Each cloud of rows lies close to a flat space through zero, with a little noise off it, and is much wider in some directions of that space than in others. After each cloud: how many dimensions does that space have?
In the rows, zero is written as 128.

[[127 114 133 109 141 129 119 138 120 138 106 113 123 132 129 130 124 118
  145 151]
 [135 135 114 150  94 127 145 109 132 114 152 136 123 137 127 136 137 133
  113 110]
 [128 104 125 114 128 125 112 133 130 139 108 108 119 130 127 137 133 121
  142 151]
 [130  99 101 138 101 126 122 116 140 128 127 117 112 143 132 142 141 118
  130 134]
 [127 120 136 115 143 129 110 137 124 136 107 123 131 123 127 123 121 121
  138 140]
 [128 122 138 116 147 128 120 132 124 138 116 121 132 118 129 128 125 131
  135 142]
 [132  56 128  89 131 130  78 140 133 168  66  81 113 128 125 146 134  95
  169 185]
 [126 119 142 115 139 127 115 133 124 140 113 120 133 123 125 124 126 122
  139 148]
 [134 122 123 129 114 126 126 124 136 129 130 126 124 127 131 133 138 124
  129 130]
 [131 160 126 155 119 122 150 124 130 110 158 149 133 132 128 124 129 139
  108  99]
 [129  89 143  84 152 131  92 141 126 159  87 100 126 114 124 132 121 107
  162 172]
 [126 119 143 103 155 126 109 138 127 140 105 119 134 121 129 119 119 121
  143 149]
 [128  97 126 111 126 134 107 132 131 148 105 113 118 126 131 143 127 115
  147 152]
 [127 199 169 132 172 128 156 137 110 106 159 165 158 110 128  98 105 158
  107  89]
 [123 110 149  95 163 130 105 143 119 152  95 109 133 113 127 124 121 114
  149 158]
 [127 103 119 118 126 130 115 127 130 141 109 114 122 130 125 137 135 115
  141 151]
 [129 133 124 129 128 126 130 127 131 128 129 133 126 126 128 126 127 128
  123 126]
 [127 110 142 105 151 130 110 135 125 143  98 116 129 121 127 127 123 124
  142 152]
 [127  98  97 138  94 128 121 117 138 135 123 120 108 141 129 149 141 112
  133 142]
 [126  98 120 124 117 132 113 127 131 134 109 112 116 136 129 137 139 111
  138 147]
 [133 105 110 129 107 126 122 122 134 132 122 117 113 143 129 138 133 117
  129 137]
 [132 148 122 146 115 127 147 117 128 113 155 141 129 132 125 122 127 138
  109 106]
 [129 100 119 118 120 131 113 127 132 138 107 108 123 125 126 137 130 119
  140 151]
 [125 145 146 120 156 126 127 137 118 125 128 135 140 118 127 117 118 130
  126 128]
 [127 136 115 146 104 125 134 117 136 118 145 139 124 135 133 135 140 134
  112 111]]

2

[[ 96  77 134 116 156  76 129 112  53 141 124 160 157 149 107  99 117 143
  126 117]
 [116 131 136 125 120 136 131 135 136 122 129 131 120 119 123 136 130 123
  128 139]
 [196 147  92 161 129 106 121 123 136 122 122 103 118 136 143 109 127 149
  140 137]
 [141 151 125 134 112 155 123 133 158 120 131 113 115 118 143 145 129 121
  125 129]
 [127 115 123 132 145 110 122 119 104 134 127 134 139 139 123 117 129 140
  127 124]
 [121 123 128 130 144 120 116 116  99 162 137 115 148 137 155 126 116 131
  119  97]
 [132 153 129 134 113 160 126 139 165 132 129 108 119 116 147 150 127 113
  122 117]
 [ 74  97 155 106 132 125 141 130  99 128 127 163 136 123  99 130 130 115
  126 134]
 [108  72 126 117 171  64 129 106  42 137 121 169 153 147  95  86 123 158
  133 128]
 [125 138 132 125 123 145 122 132 144 138 134 116 131 128 145 147 126 120
  127 113]
 [142 132 122 135 127 127 123 125 125 137 127 116 132 134 139 124 125 131
  125 122]
 [159 174 115 147 114 167 109 138 177 147 136  83 117 129 179 155 122 120
  118 104]
 [100 129 145 114 116 155 130 131 140 132 136 130 128 121 135 152 121 107
  122 121]
 [140 120 117 133 142 109 119 118 102 142 127 126 143 136 140 113 120 141
  123 108]
 [126 122 124 126 149 120 112 119 100 159 130 116 148 139 156 126 114 131
  123  95]
 [126 139 130 128 126 142 123 130 134 137 129 119 131 127 141 142 122 124
  124 115]
 [147 167 124 139 106 158 126 139 180 130 135  95 117 120 156 156 126 117
  125 121]
 [149  95 105 141 172  57 116  99  56 146 122 137 159 151 127  84 113 164
  129 121]
 [131  98 125 128 156  87 125 105  75 141 121 140 145 142 119  97 118 150
  130 126]
 [138 105 125 128 146  91 126 114  81 130 123 142 143 140 118 101 123 149
  132 128]
 [ 95 120 150 110 118 141 141 136 135 112 126 154 117 120  99 135 139 114
  135 151]
 [120  90 122 125 167  82 113 105  51 164 127 134 166 150 139 106 118 150
  121  97]
 [154 152 112 140 118 141 119 131 151 136 129 104 124 126 157 144 129 127
  124 119]
 [104 107 141 112 128 114 144 124 106 116 126 160 129 127  95 117 128 132
  131 145]
 [165 153 107 150 132 124 116 124 143 137 127  97 128 132 155 129 125 137
  124 117]]

3

[[136 145 143 131 120 150 150 144 172 141 100 153 161 129 113 114 143 106
  132 119]
 [136 165 121 106 137 135 129 158 110 125 138 122 137 131 133 126  97 138
  135 120]
 [105 123 122 127  99 170 152 182 125 101 136 131 138 129 155 133 124 180
  139 152]
 [100 129 108 144 127 150 135 125  99 130 115 132 139 137 119 128 137 147
  125 158]
 [124 131 116 101 113 156 106 136 128 131 115 150 135 140 115 129  77 125
  140 164]
 [156  90  95  99 177  99  87 120 165 149 128 136 120  89 136 116 154  93
  135 158]
 [150 147 143 120 120 101 133 118 118 144 132 121 113 137 129 133 143  99
  147 132]
 [105 128 131 140 121 131 144 121 140 157 118 122 118 142 129 123 158 107
  132 120]
 [134 126 117 147 127 133 116 124 140 119 124 142 128 124 127 129 126 151
  120 146]
 [144  91 144 106 120 134 107 116 105 121 133 132 131 136  99 102 123 118
  130 162]
 [127 168 127 139 118 124 120 134 128 130 135 130 135 152 129 120 142 129
  120 138]
 [105 118 102 134 117 107 116  84 107 120 147 133 126 129 115 134 157 134
  105 129]
 [107  91 120 143 144 170 136 128 120 154 109 118 142 119  99 111 133 124
  117 125]
 [136 146 124 105 145 108 108 116 130 115 137 141 125 137 129 114 107 138
  128 124]
 [125 149 147 146 116 133 151 122 115 125 120 117 134 140 129 157 141 137
  128 105]
 [124 107 138 127 180 103 146 127  48 113 133  87 106 122 144 130 135 145
  140 129]
 [121 160 114 122  85 147 135 131 136 113 128 148 158 129 120 160 112 134
  118 119]
 [121 123 128 158 114 109 145 120 121 118 122 135 133 115 125 123 133 111
  113 132]
 [ 94 126 121 119 126 150 110 118 139 119 111 119 142 145 141 188 128 134
  120 118]
 [124 140 124 124 121 113 135 141 126 108 146 125 123 121 149 134 120 144
  123 116]
 [117 100  90 117 127 127 123 140 126 144 158 115 126 104 135 118 170 126
  122 145]
 [127 118 102 119 125 138 144 132 164 149 114 158 148  99 110 105 142 109
  132 134]
 [137 105 135  95 162 106 121 116 129 134 121 128 130 111 118 113 111  88
  130 110]
 [156 164 132 117 140 130 105 162 129 122 132 133 146 132 126 100  86 116
  122 134]
 [100 126 106 110 149 119 107 105 120 111 141 130 147 136 127 124 157 138
  101 119]]

14

[[174 111 144 128 143 153  95 152 142 104 174 155  60 161 152 197  36 127
  178 139]
 [130  96 131 139 118 140 120 139  99 121 146 230  95  94 133 123 132 109
  178 122]
 [156 111 155 136 118  95 117  93 108 123 119  87 140  99 163 154 106 123
   86 192]
 [101 160 142  93 122  79 163 142 139  85 143  95 135 135 100 186 142 160
   95  85]
 [134 134 149 155 168 100 127 135 119 112 118 105 119 139 137 114 157 145
  132 147]
 [143 146 122 131 121 119 144 155 120 142 150 132 128 151 110 115 129 113
  117  78]
 [164 147 144  95 134 121 142 155 113 111 127 164 122 136 142 127 150 149
  131 151]
 [166  89 119 146 167 152 137 143 119 127 180 154 167 154 190 110 115 164
   97 140]
 [ 95 149 118 128 131 103 112 153 137 107 156 130 141 137 122 100 170 119
  161  83]
 [111 161 137 150 133 131 118 110 136 117 126 132 148 107 150 130 162 116
  140 155]
 [137 135 137 113 134 110 164 111 100 148 110 116 130 120 159 135 133 100
  157 150]
 [139  86 130 150 142 163 185 110  92 195  56  99 129  88 144  94 118 109
  105 172]
 [133 142 133 123 111 142  78 126 103  90 146 122  95 162 129 168  64 179
  110 132]
 [135 145 156 117 139 142 149 169 118 124 137 112 121 127 123 124 144 131
  166 103]
 [169 126 133 146 129 133 109 105 109 146 127 101 164 121 166 116 152 155
  119 165]
 [163 119 149 136 158 166 146 109 120 123 128  66 162 145 140 110 134 146
  111 164]
 [129 159 174 118 147 119 102 108 186 128 133 196 165 160 147 145 132 132
  142 165]
 [ 96 150 104 151 120 119 159 122 114 163 133 165 121 105 110 115 149  81
  119  98]
 [118 102 160 109 164 126 132 117 173 131 127 145 155 140 114 102 148 121
  148 151]
 [ 86  80 172 128 167 146 106 146 103 126  96 178 174 163 164  28 110 192
   96 164]
 [ 91 113 114  93 114 112 139 173 129 113 128 155 120  98 121 119 148 137
  140  93]
 [138 132 149 129 132 114 120  95 147 133 110 144 130 140 122 128 139  97
  169 150]
 [114 117 151 111  80 135  89 137 132 119 120 172  72 118  43 136  86 112
  126  98]
 [111 127 131 146 145 118 117 125 150 126 139  93 105 124 102 153 132 127
  158 107]
 [154 111 134 120 130 120  89  82 124 150 178 101 136 106 155 174  84 153
   75 190]]

17

[[145 187 107 120 146 179 102 120 106 102 147 190  92 152 119 125 150 114
  150 117]
 [143 141 141 122 127 122 143 132 118 124 118 122 124 135 132 123 135 140
  136 122]
 [109 105 117 131 126 131 120 126 139 125 136 134 133 115 133 136 114 112
  117 139]
 [141 126 148 122 120 105 149 137 124 136 115  96 144 127 126 126 134 144
  126 123]
 [135 145 124 126 137 141 125 123 118 117 135 144 117 139 126 124 136 126
  133 127]
 [146 164 122 120 138 148 123 123 109 114 134 155 110 145 124 123 144 133
  148 116]
 [114 142  95 126 139 168 101 110 128 116 151 175 109 136 123 135 132 101
  133 133]
 [104 105 115 136 122 136 117 120 140 134 137 133 132 121 126 138 119 107
  110 142]
 [130 127 131 124 127 129 130 129 125 127 126 124 127 130 128 129 130 132
  132 123]
 [115 100 128 135 120 116 132 128 139 134 128 114 142 119 127 133 113 130
  113 132]
 [156 139 166 118 123  97 158 140 113 134 100  89 141 133 134 115 137 159
  139 108]
 [132 121 145 126 124 119 138 135 127 131 118 107 134 124 130 128 131 140
  126 126]
 [ 99  93 118 133 124 121 122 130 144 141 130 114 141 115 128 140 110 115
  114 142]
 [180 210 134 113 147 156 128 127  92 109 122 168  96 164 119 111 172 146
  163 106]
 [127  74 168 137 108  67 166 148 141 154  96  45 169  99 137 127 103 156
  104 127]
 [115  97 133 136 120 111 137 134 141 140 121 100 145 117 131 128 110 128
  118 133]
 [138 124 147 124 124 107 146 133 123 136 114 101 138 126 134 122 130 151
  127 124]
 [114 111 123 132 122 131 127 125 139 135 131 126 131 121 127 135 118 118
  117 138]
 [120 121 110 131 131 141 113 118 132 124 142 154 119 133 124 133 124 111
  124 136]
 [151 168 130 120 139 141 128 127 113 120 124 151 115 142 122 120 146 139
  144 115]
 [ 78  25 139 146 106  73 140 132 173 161 125  58 176  81 140 143  79 116
   82 153]
 [155 152 143 118 130 123 142 134 115 120 116 123 127 138 127 119 144 142
  140 122]
 [123 139 112 130 136 142 118 120 125 121 139 155 119 133 124 136 128 115
  126 123]
 [138 159 122 119 139 148 123 124 116 116 132 147 114 142 126 127 140 122
  138 123]
 [112 107 116 133 126 129 116 126 138 135 136 126 135 119 125 134 114 115
  118 137]]

2

[[110 100 125 133 114 142 105 153 135 127 105 109 137 116 138 158 117 151
  100 126]
 [121  99 138 153  80  97 155 129 129 158  87 133 124 148 150 149 115 131
  142  90]
 [117 137 119 132 143 136 124 136 136 111 124 118 141 128 140 111 157 116
  108 128]
 [129 106 159 154 120 145 151 115  88 129 104 125 134 131 155 144 109 143
  104 115]
 [142 109 144 127 155 137 146 168 144  98 147 115 127 140 162 128 143  95
  111 169]
 [134 133 135 117 140 133 108 118 114 146 128 133 124 138  99 147  99 172
  119 118]
 [121 119 110  90 100 116  88 187 221 118  94 132 142  91 139 146 144 112
  157 148]
 [154 108 171 164 152 164 148 125  95 126 176 123  98 143 114 161  77 148
  140 141]
 [148 119 168 127 130 179  83 160 186 143  74 147 138 111 166 174 102 170
  124 111]
 [182 146 125 117 133  86 132 141 184 175 144 147  91 160 139 138 116 128
  143 122]
 [170 126 150 165  87 130 133 134 206 174  71 160 114 138 235 141 135 103
  134  82]
 [138 190 102 104 147 114 102  94 150 152 137 159 125 146 113  91 156 120
  139 109]
 [ 91 143  91 120 108 134 107 108 123 103 116 123 151  90 137  92 170  96
  118 133]
 [118 134 102 129 108  90 137 138 151 136 128 119 124 121 104 118 141 125
  154 113]
 [107 105 102 147 137 143 145 118  83 115 190 118 116 134 107  99 141  98
  140 145]
 [109 145  88 128 142  98 136 124 114 113 183 105 115 139  68 104 147 109
  145 141]
 [157 128 160 123 134 142 128 140 154 150  92 151 134 118 143 137 111 166
  140 105]
 [ 85 155  79  90 115 115  73 145 168  92 122 109 150  89  98 121 164 105
  128 154]
 [119 197  98 139 136  90 127  99 148 121 166 114 110 136  58 107 148 113
  169 112]
 [154 105 117 122 126 112 130 134 111 149 146 113 110 119 139 144  96 155
   93 142]
 [149 181 119 111 145  98 117 119 166 130 167 137 102 148  89 129 128 110
  163 143]
 [146 116 146 118 143 123 130 157 137 119 146 116 117 134 116 160 103 140
  125 157]
 [ 88  78  86 147 118 139 161 104  33 118 157 111 140 119 141  74 158 105
   92 133]
 [169 151 178 145 122 107 150 120 160 139 105 137 109 158 166 167 103 118
  131 123]
 [173 164 139 103 120  98  92 160 240 146  98 140 112 132 165 170 122 119
  134 137]]

11

[[111 123 151 147 137 168 132 125 125 139 117 145 117 126 133 116 115 135
  109 142]
 [145 136 109 110 120  91 121 129 132 117 134 112 138 130 126 140 144 122
  144 118]
 [150 165 116 144 127 130 169 200 107 127 143 132 141 106  94 122 117 135
  135 149]
 [111 114 151 128 125 140 111  88 133 137 115 138 111 133 147 122 131 127
  119 129]
 [154 164 109 123 107  93 150 169 113 123 143 121 134 105 105 133 140 125
  145 133]
 [115 139 159 146 107 148 135 118 118 147 119 150 100 111 126 108 131 127
  117 147]
 [121 122 139 127 123 128 117 106 130 132 122 131 123 131 137 127 132 128
  124 127]
 [ 79  69 174 133 143 179  82  30 152 144  98 148  95 158 179 117 123 130
   97 121]
 [ 91  54 140 121 172 161  78  51 162 126 103 120 128 179 176 141 111 132
  111 103]
 [120 134 150 132 109 129 123 105 124 139 121 141 103 117 138 115 137 124
  120 134]
 [127 101 111 117 154 133 117 120 143 115 127 116 147 154 135 143 122 131
  130 112]
 [112  97 133 113 135 128  95  75 148 126 118 124 124 150 154 137 133 123
  127 109]
 [147 162 119 126 101  98 146 158 111 127 138 126 126 105 108 125 143 125
  142 137]
 [125  89 110 103 156 113  95  92 155 112 126 108 147 158 150 152 129 127
  135  96]
 [ 97 117 163 154 136 184 131 109 125 145 112 152 104 127 142 106 111 134
  103 147]
 [142 146 117 137 133 129 153 179 117 125 139 127 139 115 106 127 120 133
  132 136]
 [119 115 131 134 144 151 130 128 130 129 125 132 130 136 131 126 116 134
  121 128]
 [160 170 102 127 111  97 159 193 109 120 150 121 147 104  90 132 135 126
  145 134]
 [106 114 157 122 109 124  95  58 138 140 110 138  96 128 161 120 150 119
  117 124]
 [119 142 147 136 109 132 132 121 121 139 124 142 108 112 129 113 135 129
  121 138]
 [141 135 112 121 126 108 132 144 127 119 137 117 140 128 120 137 133 127
  137 117]
 [104  93 144 123 145 146 100  79 144 129 115 128 119 149 156 130 123 128
  118 116]
 [120  88 117 122 167 145 111 112 148 118 122 120 148 161 143 142 110 132
  124 112]
 [ 96 132 180 146  99 154 122  84 123 157 110 159  80 108 149 100 138 127
  109 151]
 [126 133 138 129 120 128 128 122 126 134 127 134 118 120 132 122 133 128
  127 133]]

3

[[146 135 101 138 132 149 133 108 147 132 111 118 123 124 147 117 119 137
  141 118]
 [124 144 169 135 133 125 143 147  99 140 141 132 128 147 115 168 129 117
  131 130]
 [127 152 160 109 126 122 164 134 162 147 133 128 134  91 101 165  89 133
  135 100]
 [ 89  99 184 176 121 163  83 199  57 120 153 165 144 213 121  91 214 102
  105 184]
 [143 117 174 176 137 211 137 202  52 182 142 148 136 232 110 153 186  77
  123 202]
 [113  95 128 161 112 166  98 176 131 136 124 119 114 141 163 104 182 115
  134 146]
 [130 154 135 148 142 141 131 106 108 107 130 154 152 171 116 104 117 145
  117 128]
 [115  86 131 110 117 104 106 154  95 133 144 141 131 142 110 117 162 105
  107 166]
 [145 193 150 130 147 135 176  89 142 125 124 134 146 125 103 159  66 153
  138  90]
 [ 99 117 153 108 115  84 118 140 138 117 140 121 119  88 129 153 132 129
  127 113]
 [ 87  86 147 144 105 128  84 174 127 114 138 134 123 127 143  89 180 124
  119 141]
 [104 150 175 130 137  91 127 133  84 106 147 140 135 147 109 162 139 128
  116 128]
 [140 159 126 112 143 108 148  83 109 111 128 158 159 150  93 122  87 146
  114 127]
 [110 128 177 173 127 169 117 182  87 135 144 139 130 185 129 133 175 108
  124 155]
 [156 127 100 124 142 164 139 103 111 136 121 175 172 183  85  67 111 131
  103 162]
 [117 105 120 109 118  88 109 139 118 130 130 101  94  99 153 160 153 114
  135 129]
 [168 148  64 102 148 132 148  50 144 117 109 152 160 136 103  74  70 154
  119 127]
 [131 142 131  90 146  68 141  94  68 115 143 148 145 153  85 157 112 121
  103 148]
 [135 113 107 156 132 180 109 121  95 120 126 177 170 211 104  38 152 128
  103 176]
 [ 91 126 205 168 122 133 115 201  86 135 153 111 100 147 147 190 188 101
  137 137]
 [153 176 102 104 143 125 164  55 166 108 117 155 170 119  96  95  45 168
  120  96]
 [127 137 128 116 133 130 135 105 128 114 138 172 175 152  82  83  99 144
  101 137]
 [134 107  85 156 125 148  98 126 128 125 112 102  98 133 181 105 167 124
  141 139]
 [127 147 137 162 133 169 129 126 144 116 123 142 144 152 130  94 123 145
  132 120]
 [142 170 147 109 130 121 171 112 168 141 125 122 131  83 113 170  70 145
  140  84]]

6
